The first 7 rows are patterns. Each new row is the sum of 2 different patterns, raised or lowered, with some noise. Before adding, each is slid sideways (what falls off one end comes back at the other) and multiplied by a number that may be negative. Names go in the order of the patterns.
Known rows, each followed by the names of its patterns:
-.15; -.04; .16; -.02; .07; -.03; .05; .25; .28; .23; -.20; -.15; -.13; -.06; .19; -.02; -.22; -.01; .04; -.03; .03; -.04; .41; -.10; .09; -.04; -.19; -.11; .08; .00; -.11; -.07; .13; -.05; .06; .09; .06; .40; -.06; -.04; -.02
Q418
-.11; -.03; -.10; -.14; -.28; .07; .02; -.22; .41; -.09; .02; .15; -.41; -.41; -.10; .19; .15; -.22; -.11; -.04; -.18; .10; -.02; -.16; -.10; .26; .06; -.12; .16; .12; .23; .07; -.03; .03; -.41; -.17; -.02; .29; -.22; .12; .10
Q489
-.36; .07; -.05; -.22; -.05; .01; -.03; -.06; .01; .15; -.07; .15; -.04; -.02; .03; .17; -.15; .10; -.23; .00; -.25; -.41; .00; -.06; .11; .01; -.10; .01; -.04; .01; -.03; -.01; -.22; .02; .00; .07; -.02; .05; -.03; -.05; -.05
Q247
.08; .21; -.10; .34; -.20; .17; -.05; .00; -.06; -.05; .01; -.02; -.04; .08; .02; -.04; -.19; -.08; .14; .06; .01; .00; -.06; .05; .06; -.07; .02; .22; -.03; -.21; .08; .27; -.02; .17; -.24; -.08; .23; .06; .19; -.01; -.03
Q419
-.03; .04; -.38; .07; -.21; -.11; -.11; -.02; .28; .09; .09; -.10; -.04; .07; .01; .19; -.01; .02; -.07; .09; .01; .37; -.38; -.04; .23; -.13; -.01; .23; .01; -.08; .05; -.11; -.10; .04; .03; .30; -.41; -.09; .18; -.01; -.15
Q504
-.01; .01; .41; .10; .00; -.02; -.11; .06; -.01; .06; -.07; -.14; .08; -.16; .27; -.04; .05; .04; .14; -.03; .16; -.02; -.08; .01; -.03; .17; .07; -.16; -.02; -.02; -.16; -.19; -.03; .04; -.37; .00; .22; -.16; -.04; -.15; -.09
Q199
-.05; .04; .07; .41; -.02; -.02; .07; -.09; .41; .03; -.19; .12; .13; .09; -.01; -.03; -.01; .03; .11; -.07; .02; .13; -.15; -.04; -.04; -.01; .04; -.05; .04; .05; .18; .20; .03; -.02; -.02; -.09; -.02; -.34; -.11; -.06; .41
Q111

New rows, each followed by the names of its patterns:
.05; -.14; -.16; .19; .12; .05; .14; -.01; .05; .13; -.06; -.27; .10; .18; -.09; -.08; -.21; .01; .10; -.07; .39; .34; .01; -.40; .27; .16; -.08; .27; -.14; .03; .35; .31; .12; -.01; .17; -.25; .28; -.10; .18; .21; .51
Q489 Q419
-.16; -.21; -.20; -.37; .02; -.25; -.43; -.27; -.14; -.20; -.07; -.25; -.15; -.33; -.31; -.23; -.32; -.20; -.25; -.24; -.28; -.24; -.16; -.31; -.03; -.49; -.26; -.34; -.31; -.39; -.22; -.35; -.22; -.02; -.31; -.22; -.27; -.30; -.16; -.23; -.19
Q247 Q199
-.15; -.11; .18; .16; .20; .11; .00; .05; .25; .01; .06; .07; .27; -.19; -.36; .30; -.15; .08; .38; .13; -.08; .07; .07; .04; -.05; .07; .21; -.33; -.09; -.21; .08; -.05; .05; .21; -.23; -.05; -.09; -.08; .01; -.03; .02
Q418 Q504
-.56; -.03; -.44; -.21; -.18; -.15; -.01; -.44; -.22; -.10; -.30; -.32; -.21; -.04; -.34; -.29; -.38; -.31; -.28; -.17; -.12; -.23; -.11; -.28; -.44; -.16; -.03; -.21; -.47; -.19; -.40; .03; -.18; -.24; -.48; -.40; -.11; -.25; -.30; -.31; -.14
Q419 Q504
.00; .06; .17; .01; .05; -.04; .02; .07; .10; .05; -.09; .25; .13; .13; .24; .09; .01; .11; .13; -.04; -.06; .28; -.10; -.11; .14; .29; -.14; .33; -.25; .16; .25; .30; .54; .04; .05; .03; .23; .03; .33; -.12; .20
Q247 Q419
.51; .03; .13; .41; .08; .30; .15; .21; .15; .07; .19; .09; .18; .10; .13; -.05; .37; .08; .28; .16; .37; .43; .03; .18; .04; -.10; .24; .24; .07; .10; .06; .07; .32; .11; .38; .13; .18; .06; .07; .19; .16
Q247 Q199
.17; -.08; -.07; .22; -.04; .18; .03; .02; .07; -.19; -.22; -.05; .24; -.03; -.26; .00; -.26; .21; .05; -.14; -.11; -.17; -.21; .26; -.04; -.30; .17; -.29; .02; -.14; .08; -.03; .12; .10; -.03; .02; -.16; .18; .04; -.05; .16
Q419 Q504
.33; .07; .26; .15; .33; .16; .41; -.17; -.10; .25; .01; .28; .23; .20; .10; .13; .04; .00; .10; .02; .44; -.21; -.06; .50; .07; .02; .17; -.04; -.41; .15; .08; .13; -.08; .06; .34; .13; .28; .05; .03; .15; .29
Q489 Q504
.08; .16; .24; .13; .30; -.03; .12; -.06; -.18; .13; -.06; .14; .14; .25; .13; .14; .18; .30; .12; .00; .18; .08; .39; .14; .09; .18; .17; .13; -.10; .17; .09; .00; .15; .09; .12; .14; .05; .19; .07; .25; .14
Q247 Q111
.00; .29; .15; -.07; .20; .03; .29; .15; .09; .10; -.24; -.09; .03; .31; -.39; .21; .11; -.19; .03; -.02; -.08; -.22; .16; .19; -.17; .53; -.05; .06; .19; -.14; -.39; .07; .09; .21; -.30; -.30; .03; -.12; .25; .08; -.16
Q489 Q247
.17; .22; .40; -.05; .30; .19; .09; .43; .29; .33; .07; -.01; .35; .28; .23; .31; .16; .31; .30; .37; .04; .17; .32; .22; .06; .13; .05; .24; .07; .27; .30; .19; .09; .35; .09; .16; .29; .25; .28; .29; .29
Q489 Q247
-.03; .46; .01; -.08; .02; -.11; -.16; -.12; .08; -.20; -.27; -.14; -.24; .22; -.13; .25; .09; .08; -.28; .23; -.15; -.19; .02; -.07; .18; .11; -.02; -.14; -.11; -.08; -.51; -.03; -.04; -.51; .18; .38; -.15; -.20; -.29; .00; .01
Q489 Q199
-.06; .20; .22; .33; .20; .00; .25; .45; .13; .04; .40; .08; .01; -.13; .23; .13; .21; .31; .22; -.19; .08; .22; .20; .09; .14; .11; .00; .13; -.12; .11; .28; -.05; .29; .12; -.04; .07; .07; .05; .12; -.02; -.13
Q418 Q199
.13; -.07; -.10; -.16; -.33; -.11; -.23; -.19; -.26; -.52; -.09; -.28; .07; -.09; -.09; -.22; -.03; -.24; .00; -.22; -.38; -.34; -.32; .10; -.02; -.23; -.15; -.31; -.30; -.20; -.19; -.17; -.46; -.18; .04; -.54; -.12; -.35; -.22; -.05; -.10
Q418 Q199
.26; .27; .20; .08; .66; .21; .00; -.09; .19; .20; .13; -.16; .15; -.17; -.01; .21; -.17; .15; .23; .04; -.03; .12; .22; .06; .24; -.12; .07; .14; .06; -.06; .27; .05; .16; .18; .07; .18; -.04; .02; .11; -.02; .11
Q199 Q111
-.18; -.05; -.02; .06; -.11; -.12; -.04; -.03; -.05; .00; .11; -.23; .00; -.12; -.03; -.17; -.07; -.30; -.16; .00; -.03; .00; -.11; -.11; .28; .03; .01; -.20; .12; -.06; -.13; -.04; -.05; -.19; .02; .04; -.21; .00; .07; -.14; -.45
Q199 Q111
.23; .59; .33; .27; .30; .36; .40; .26; .40; .08; .07; .44; .13; .40; .24; .20; .12; .53; .08; .68; .09; .59; .59; .24; .23; .08; .24; .30; .20; .32; .23; .25; .12; .39; .32; .28; .19; .25; .12; .30; .31
Q247 Q419
-.17; -.13; -.17; -.28; -.07; -.07; -.37; .16; .03; -.07; -.13; -.27; -.10; -.48; -.34; -.26; .21; -.55; .09; -.16; -.23; -.17; -.19; -.23; -.38; -.06; -.10; -.38; .19; -.19; -.01; .04; -.60; -.54; -.23; .04; .06; -.39; -.30; -.13; -.31
Q489 Q419
-.12; .02; .12; -.11; -.35; .08; .18; -.18; .24; -.22; -.09; .15; -.03; .16; -.10; -.13; -.13; -.05; -.18; .29; -.21; .19; -.07; .24; -.01; -.04; -.40; -.01; -.10; -.05; -.39; -.08; -.21; -.19; .19; -.37; -.09; .10; -.22; -.10; -.06
Q419 Q111
.08; .08; .05; -.43; -.08; .05; .18; .18; -.14; -.01; -.05; .08; .20; -.11; .12; -.21; .01; -.16; .00; .06; -.02; -.32; .06; -.02; .19; .09; -.30; -.09; .04; .04; .05; .11; .06; .11; -.26; .51; -.11; -.15; .17; .11; .19
Q419 Q199
-.09; .15; .27; .36; .14; .15; .24; .22; .25; .18; .15; -.22; .15; -.04; .49; -.08; .29; .26; .14; .19; .10; .11; .02; .19; .19; .07; .59; .17; .12; .26; -.11; -.09; .15; .29; .25; .05; .10; .03; .08; .39; .13
Q489 Q419
.27; .01; .28; -.01; .09; .05; -.01; -.01; .19; .10; .03; -.11; .08; .20; .17; .11; .15; .21; .10; .15; -.01; .03; .27; .14; -.12; .20; .34; .10; .37; -.01; .11; .22; .08; .20; .07; .14; .16; .19; -.04; .43; -.11
Q418 Q419
-.24; .14; -.24; -.38; -.12; .16; -.13; -.21; -.09; -.30; .10; -.19; -.69; -.02; -.11; -.32; -.23; -.18; -.23; -.20; -.09; -.12; -.24; .08; -.35; -.23; -.17; -.02; -.31; -.11; -.37; -.14; -.26; -.39; -.13; -.25; -.08; -.21; -.32; -.43; -.31
Q247 Q111
.14; -.05; .00; -.19; .14; .07; .00; .28; -.29; .10; .35; .04; .32; -.02; .08; .12; .01; .04; .15; .14; .14; -.03; .27; .33; .36; .30; -.08; .04; -.03; .01; .10; -.09; -.09; .10; .16; .15; .14; .37; .52; .08; -.19
Q418 Q111
-.43; .40; -.09; -.19; -.03; .11; -.12; .03; .09; -.23; .03; -.06; .13; -.06; -.43; -.19; -.20; -.21; -.29; -.18; -.07; -.57; -.09; .06; -.23; -.21; -.27; -.40; .12; -.07; .15; .07; -.11; -.27; -.22; .00; -.15; .00; -.10; -.26; -.07
Q504 Q199
-.44; -.20; -.42; -.37; -.58; -.19; -.11; -.30; .24; -.54; -.41; -.25; -.72; -.52; -.43; -.30; -.19; -.49; -.45; -.34; -.51; .09; -.41; -.40; -.42; -.21; -.32; -.35; -.16; -.27; -.14; -.16; -.35; -.25; -.62; -.42; -.02; -.07; -.55; -.21; -.30
Q418 Q489
.15; -.01; .45; .50; .22; -.12; .05; .44; .19; .05; .29; -.02; .27; .32; .12; -.08; .02; .26; .04; .00; -.13; .12; .03; .21; .40; .31; .16; -.05; .35; .05; .05; .23; .11; .21; .28; .45; .15; .07; .30; -.17; .22
Q489 Q419
.34; .23; .45; .72; .33; .29; .17; .17; .39; .27; .37; .20; .35; .08; .69; .30; .16; .32; .32; .12; .31; .40; .29; .70; .29; .31; .45; .18; .58; .40; .25; .30; .27; .39; .14; .58; .28; .40; .22; .50; .22
Q247 Q504
.09; .26; -.22; .18; .36; .24; -.14; .08; .30; .13; .19; .26; .10; .20; .18; .02; .27; .24; .22; .34; -.07; .19; .24; .13; -.08; -.03; .18; .00; .21; .16; .17; .45; .28; .38; -.17; .28; .09; .09; -.18; .21; .29
Q504 Q111
-.06; .10; -.07; -.08; -.28; -.04; .18; -.01; .24; .15; .05; -.03; .27; .08; -.20; .08; -.09; .08; .03; -.51; .05; .06; -.13; -.04; .03; -.10; -.31; -.05; .27; -.19; -.26; -.41; -.29; .19; .14; .53; .16; -.16; .02; .12; .09
Q418 Q199
.02; -.11; -.23; -.16; -.17; .03; -.59; -.55; -.12; -.23; .04; -.27; -.12; -.46; .22; -.39; -.30; -.22; -.27; .41; -.08; -.24; -.15; -.11; -.06; -.16; -.03; -.22; -.15; -.15; -.15; -.16; .25; -.66; -.26; -.02; -.29; -.14; -.02; -.16; -.22
Q504 Q111
-.02; -.27; .32; -.18; -.43; -.06; .19; -.08; .11; .15; -.18; .14; .30; .00; -.04; -.23; .35; .11; -.50; .09; .08; .08; .15; .48; -.14; .20; .23; .18; -.10; -.19; -.13; -.14; .07; -.29; .02; .06; -.14; .16; .02; -.07; -.05
Q418 Q504
-.12; .09; -.02; -.11; -.17; .07; .02; .04; .10; .14; .46; -.04; -.06; .14; -.16; -.17; .22; -.02; .15; .04; .02; .22; .05; .16; -.20; -.12; -.05; -.10; .18; -.04; -.19; .07; .00; .00; -.14; .00; .35; -.12; .02; -.04; -.27
Q418 Q199
-.10; -.14; -.05; .23; -.12; -.26; -.02; -.03; .19; -.05; -.25; -.09; -.44; -.26; -.10; .12; -.12; -.06; .02; -.25; -.21; -.24; -.21; -.35; -.10; -.12; -.22; .22; -.16; -.05; .06; -.26; -.48; -.21; .03; -.05; -.32; -.13; -.14; -.23; -.01
Q418 Q489
-.14; -.22; -.04; -.07; -.22; .10; -.14; -.13; -.01; -.28; -.21; -.11; -.09; -.06; -.21; -.16; -.08; -.21; -.09; -.07; -.19; -.24; .01; .03; -.19; -.15; -.05; -.07; .02; -.08; -.21; -.32; -.26; -.13; .04; -.23; -.15; .02; -.32; -.04; -.22
Q489 Q419
